The same things were measured in two ways. Each way mixes the same 7 hidden numbers, adds some noise and spreads widely along 5 directions of its own, which tell nothing about the thing.
Some things both ways: the first way, then the second way.
-5  -3  -27  -17  9  -11  -20  -2  16  -5  22  -14  8  -8  -29
15  22  -19  6  -13  16  -19  1  20  28  -19  19  26  -19  -20  9  -19  30  1

7  -17  -21  1  -19  -14  -3  -18  36  18  -7  -20  15  0  23
57  7  -32  27  -12  -26  -9  16  -8  31  -19  -9  23  7  14  -10  19  -29  -1

-1  16  32  12  5  6  3  -1  -12  2  -7  -20  18  -2  29
17  -5  -9  24  3  -7  -15  -6  2  1  -5  -3  1  12  2  1  -7  -15  0

0  13  4  -28  13  -25  13  -2  -2  13  6  -24  2  16  -9
5  -4  -10  17  3  -5  -7  0  -14  0  -1  -1  0  13  7  7  15  -28  -14

-5  12  1  25  6  -6  22  -12  -18  31  -19  -42  42  9  3
-10  7  -19  -17  -2  -18  34  23  29  1  -4  23  0  -5  2  7  18  9  10

19  -24  -9  -35  4  -6  -16  29  32  -6  33  11  -13  8  -15
-3  10  -4  14  8  2  -3  10  19  23  6  8  0  8  3  10  -3  -1  -16

8  -20  23  -7  -22  10  -36  10  -2  -2  13  16  -30  -1  -3
36  -16  -8  31  -22  -9  8  11  0  -4  26  -18  -11  1  36  8  10  -11  -6

12  -1  8  -27  -4  -11  -43  8  0  -24  29  22  -55  -8  -36
-16  -13  -19  -26  -10  12  19  10  -6  -17  -13  -3  -12  -9  3  9  -19  27  0

9  -1  -6  17  11  8  6  17  -3  3  20  -15  17  6  -2
10  -7  -16  15  -3  0  -12  -1  -5  0  -1  -7  2  9  6  1  -13  -7  -2

17  -5  3  -6  0  2  -9  14  0  -4  16  8  -19  8  -10
14  -2  -22  -15  -4  2  9  16  -6  6  -12  -22  -4  3  16  -5  -15  12  2

-1  8  6  10  -10  3  -19  -12  -22  -10  15  0  -28  -9  -17
4  -4  1  6  -3  0  4  -2  10  -14  3  6  -5  -9  -2  17  1  0  6

-3  26  -5  0  19  -14  19  -17  -2  -8  -5  -23  14  -3  5
-11  -14  -5  0  0  -16  6  13  -4  -14  -11  14  -3  -6  -7  20  4  -18  -5

5  -7  4  0  5  7  30  -12  10  -1  -38  21  32  -3  18
14  -2  2  6  -12  -5  15  23  1  7  16  -4  -5  -9  20  17  14  -14  -9

19  12  28  -11  11  -15  14  -12  -1  3  10  -8  3  -1  19
29  -17  -11  32  -16  -18  -4  15  -14  6  12  -9  1  7  21  8  15  -40  -12

14  -14  5  14  -13  17  -6  -17  17  -9  -23  23  12  -15  30
9  8  -1  -15  0  19  -4  0  1  4  2  -12  7  -14  1  0  -10  8  15

26  9  -15  17  17  7  8  -8  -3  -27  30  13  -14  -13  -15
10  -1  1  8  -10  5  -13  8  -8  -4  13  -5  15  -16  3  11  -8  -13  -9

6  -9  -11  -9  -7  -16  -5  5  19  7  13  -12  2  7  -1
6  23  16  8  8  28  -31  -19  2  16  4  -6  19  -9  -10  -9  -8  -4  4

2  13  -1  -5  -13  -21  7  -24  -2  19  -13  -16  13  16  11
19  6  1  10  2  -2  3  7  -2  24  -16  0  -5  0  2  12  23  -19  -8

2  -2  8  -5  5  -8  9  7  -4  3  5  -7  -10  5  -7
-17  7  -4  -41  5  29  2  -3  3  -7  -7  -12  1  -16  -7  -7  -29  27  22

-2  -1  -11  20  -3  8  2  0  -11  1  4  -10  3  0  -8
27  19  -11  33  15  -30  -4  1  24  21  -15  12  13  13  -2  7  13  -14  -8

-1  -18  -29  -10  11  18  9  8  12  -4  16  -10  8  2  -9
11  7  6  14  -7  4  -8  11  12  -3  34  0  17  -17  8  21  -7  -4  -4

8  3  -10  -28  -28  -20  -31  -24  5  11  46  -32  -48  11  1
49  -14  -3  -20  -38  18  4  28  -14  20  -5  -30  -3  -40  16  15  -26  12  18

Other things, the second way, with their names:
j_123: 3  -49  -34  8  -18  -34  2  19  -22  -34  -12  2  -11  5  5  20  -18  -28  0
j_292: -23  23  22  1  14  2  8  6  36  5  15  16  10  -12  -4  5  1  9  -1
j_765: 10  -9  -12  1  -6  5  -9  5  -20  -4  1  -23  -1  7  15  -14  -9  -12  0
j_393: -1  -3  -25  -3  16  -14  2  -3  -13  -18  -7  -4  2  19  3  2  14  -22  -2
j_616: 18  12  -2  -10  -3  1  8  21  5  25  -8  -7  9  -11  9  0  3  -1  2
j_468: 13  10  -13  -16  -6  11  6  13  10  12  8  -6  8  -10  8  4  -7  10  12
j_340: 4  -25  -15  -10  4  6  -9  -7  -14  -17  -27  -11  -20  6  -10  9  -30  -2  16
j_357: -8  11  3  -18  13  11  3  7  0  -3  19  -10  9  -8  7  8  6  -11  5
j_490: 19  -1  -11  -11  -11  27  -8  1  -26  -3  5  -24  7  -13  10  11  -6  -2  -4
j_614: 16  -5  -13  12  -19  -2  1  5  7  8  -2  8  0  -2  8  -4  5  -2  8
j_578: -8  -3  -22  -3  12  -1  10  0  -8  -9  -10  0  -8  18  7  6  13  -4  -9
j_68: -15  16  -10  -57  0  31  28  20  18  12  -1  -7  -2  -21  3  2  -23  46  21
j_912: -24  21  35  2  4  27  -13  -10  16  -2  34  18  21  -26  -11  2  11  -11  2
j_509: 31  -13  -19  -1  -18  -17  9  15  0  6  -10  -1  -1  -11  7  4  1  -15  21
j_630: -6  -48  -2  -24  -28  -2  37  35  -18  -42  36  -27  -32  -16  40  13  -17  -7  10
j_703: -3  22  -13  -12  13  18  -18  -15  -4  -6  -12  -4  24  -7  -15  -3  -11  10  4
j_736: 15  1  -10  -1  8  21  -38  -21  -24  -3  -7  -14  19  -3  -11  -8  -15  -20  15
j_197: -11  5  -5  -3  7  9  -15  -5  -18  -16  7  -4  17  -2  -5  3  -2  -16  -9
j_163: -7  -16  -35  -41  5  -4  21  17  4  -4  -28  3  -20  6  -8  15  -26  14  24
j_935: 6  -12  -9  -19  -1  0  25  18  -7  -3  2  -13  -19  3  20  8  11  -11  8
j_784: -7  -21  -14  -29  -13  2  12  17  -8  -20  6  1  -2  -18  0  18  -13  -5  18
j_761: -42  1  27  -14  23  14  9  -1  4  -18  11  7  -11  -4  -6  22  5  -11  -10
j_136: 13  7  -12  -13  -16  12  2  24  -5  14  11  -7  17  -19  11  12  -3  3  -9
j_582: -11  -18  1  -16  10  4  -5  3  -7  -32  7  -12  -2  -9  -2  14  -26  -8  11
j_597: -13  5  -3  -13  -5  8  0  13  5  1  3  7  11  -18  -8  17  -16  9  -3
j_755: -6  11  -8  2  13  -7  -13  -2  -7  -6  -4  -6  18  7  2  -17  -1  -17  -3
j_111: 1  3  -2  11  6  -8  0  -7  5  -9  -5  10  2  1  -5  6  11  -13  1
j_717: 4  11  -15  -25  -7  2  19  35  5  20  -4  -11  7  -15  14  11  -9  16  -8
j_519: -24  0  -2  2  7  -5  -12  -4  1  -16  13  17  15  -1  -11  -6  4  -24  8
j_913: 16  9  -9  7  3  2  -12  8  -2  3  -6  -16  12  -2  7  9  -17  3  -13
j_541: 8  -11  -8  9  -20  8  -5  0  8  -1  -11  16  -3  -14  -13  23  -11  12  0
j_164: -7  -5  14  -10  0  -4  10  -3  14  -4  -6  3  -14  -10  0  -19  0  -8  33
j_20: -6  34  10  -33  9  44  -11  -11  -1  11  21  -18  25  -21  0  -16  -4  11  17
j_577: -20  -44  -16  -6  5  -22  16  0  -23  -57  10  -4  -28  21  14  5  4  -36  14
j_439: -46  18  8  -11  35  5  3  -9  18  -13  6  20  2  10  -13  3  9  -5  -3
j_117: 12  6  -20  -9  -3  -3  12  16  4  11  -7  -1  5  -1  9  6  8  -2  0
j_648: 0  8  -2  -3  0  23  -16  -7  -12  7  4  -8  13  -2  0  -6  -5  -5  -1
j_67: -39  7  28  -13  16  8  6  -13  22  -23  3  29  -2  -21  -25  13  9  -3  18
j_858: 19  2  -26  5  -3  -21  10  10  20  7  -25  9  -1  4  -1  0  -9  14  9
j_739: -3  0  -11  2  -7  -7  15  13  10  8  -1  8  -3  2  11  0  12  1  -4
j_831: -33  14  5  -16  16  -1  11  11  18  -12  8  15  7  -8  -5  10  3  4  -11
j_776: 10  17  -28  33  19  -34  3  11  31  17  -14  22  12  28  1  16  11  -4  -27
j_934: 4  30  14  32  27  -25  -13  -7  40  4  5  16  24  5  -6  -3  5  -8  -3
j_835: -32  8  10  -8  9  10  13  -2  8  -14  18  22  -3  -5  -6  18  33  -16  -6
j_224: 17  1  -24  -4  -20  10  11  22  -13  6  -3  -19  4  -8  22  11  -4  21  -24
j_867: 1  -11  -32  -28  5  0  15  12  -25  -15  -26  -20  -11  9  10  6  -5  5  -4
j_270: 17  2  -20  -1  -19  4  0  7  -6  15  0  -7  6  0  15  -19  4  -2  10
j_386: 14  4  -11  23  15  -35  2  -3  24  12  -17  15  -5  23  1  -12  15  -24  14
j_741: -30  -6  -6  -11  19  0  -9  -14  -14  -27  2  -1  1  13  -7  -16  -2  -26  12
j_155: 14  -19  -9  12  -13  -8  -3  -2  -11  -16  -5  -8  -4  0  7  -7  -2  -16  13
j_281: -7  4  9  -10  8  -2  23  22  30  18  -9  7  -16  -7  -2  21  -8  10  -4
j_795: -11  5  -3  -22  18  -8  24  21  16  2  -19  -1  -11  -4  -1  20  -8  14  -1
j_954: -5  8  11  5  1  8  4  -7  21  -2  20  12  -3  -5  5  0  12  -3  12
j_253: 7  -21  -34  -8  -12  -6  25  20  -12  -12  -3  -8  -20  11  23  15  7  0  -6

Some of these things the first way, each followed by its name:
-9  2  0  -15  13  17  4  0  5  -7  -55  22  40  3  7 -> j_224
12  -16  -4  16  -12  26  -7  -14  19  12  -18  -4  34  -4  41 -> j_468
26  -2  2  -7  1  -10  -10  -4  16  -4  17  4  -3  -4  2 -> j_648
0  -9  -4  31  -7  -24  30  17  -16  24  27  -30  -5  14  -29 -> j_386
14  19  7  1  13  -20  38  -11  -18  11  6  -15  0  13  -5 -> j_616
-2  -17  10  -17  -10  17  -6  -20  35  -7  -61  21  24  -14  50 -> j_393
-16  1  17  7  1  0  6  1  -11  2  -21  -8  11  -4  4 -> j_858
11  1  9  -44  9  -11  -2  1  20  3  0  -12  -9  11  15 -> j_717
20  7  -9  21  18  -16  18  -1  10  3  27  -31  12  -7  -1 -> j_519
14  7  21  2  22  -1  24  10  -8  -11  -6  13  2  -2  -6 -> j_439
12  -21  -4  -4  -13  -25  -18  8  13  5  29  1  -17  -3  -30 -> j_614
-4  12  30  -9  -9  -8  -17  -22  2  -5  -25  -1  -4  -11  24 -> j_111
3  -5  -15  13  0  0  30  -6  9  34  -25  -34  46  18  25 -> j_20
10  -15  -12  -20  -11  -23  -22  -6  45  4  11  -15  0  -8  11 -> j_912
12  9  17  -4  -10  -7  7  -12  -18  24  0  -21  -8  19  13 -> j_935
-4  -1  -5  -16  -5  6  -5  4  4  -18  -10  18  -24  1  -2 -> j_795
4  -12  22  2  -7  14  -2  10  12  0  -15  -3  2  -3  36 -> j_630
17  2  -1  -2  -1  -29  -14  17  -10  10  45  -16  -29  13  -40 -> j_739
11  -11  27  -19  9  -17  21  1  29  -17  -17  23  -7  -18  17 -> j_741
-1  6  -3  2  18  14  15  14  -9  -16  -4  8  1  4  -4 -> j_913
-13  6  3  -9  6  6  4  -19  14  -4  -44  -6  29  -10  27 -> j_703
-2  2  -46  16  23  -4  24  10  7  -17  32  -19  3  -6  -30 -> j_123
19  -3  8  9  10  -4  12  3  27  -19  -14  12  4  -17  20 -> j_755
10  4  -10  34  -10  -6  16  -24  -2  15  7  -26  15  -5  10 -> j_509
0  19  6  -2  30  -2  23  7  -6  -3  -12  -16  15  5  1 -> j_831
-1  9  5  -18  29  0  28  -8  13  -12  -23  0  33  -8  16 -> j_597
6  4  -12  -7  18  -1  13  -9  18  -18  -12  8  10  -11  3 -> j_197
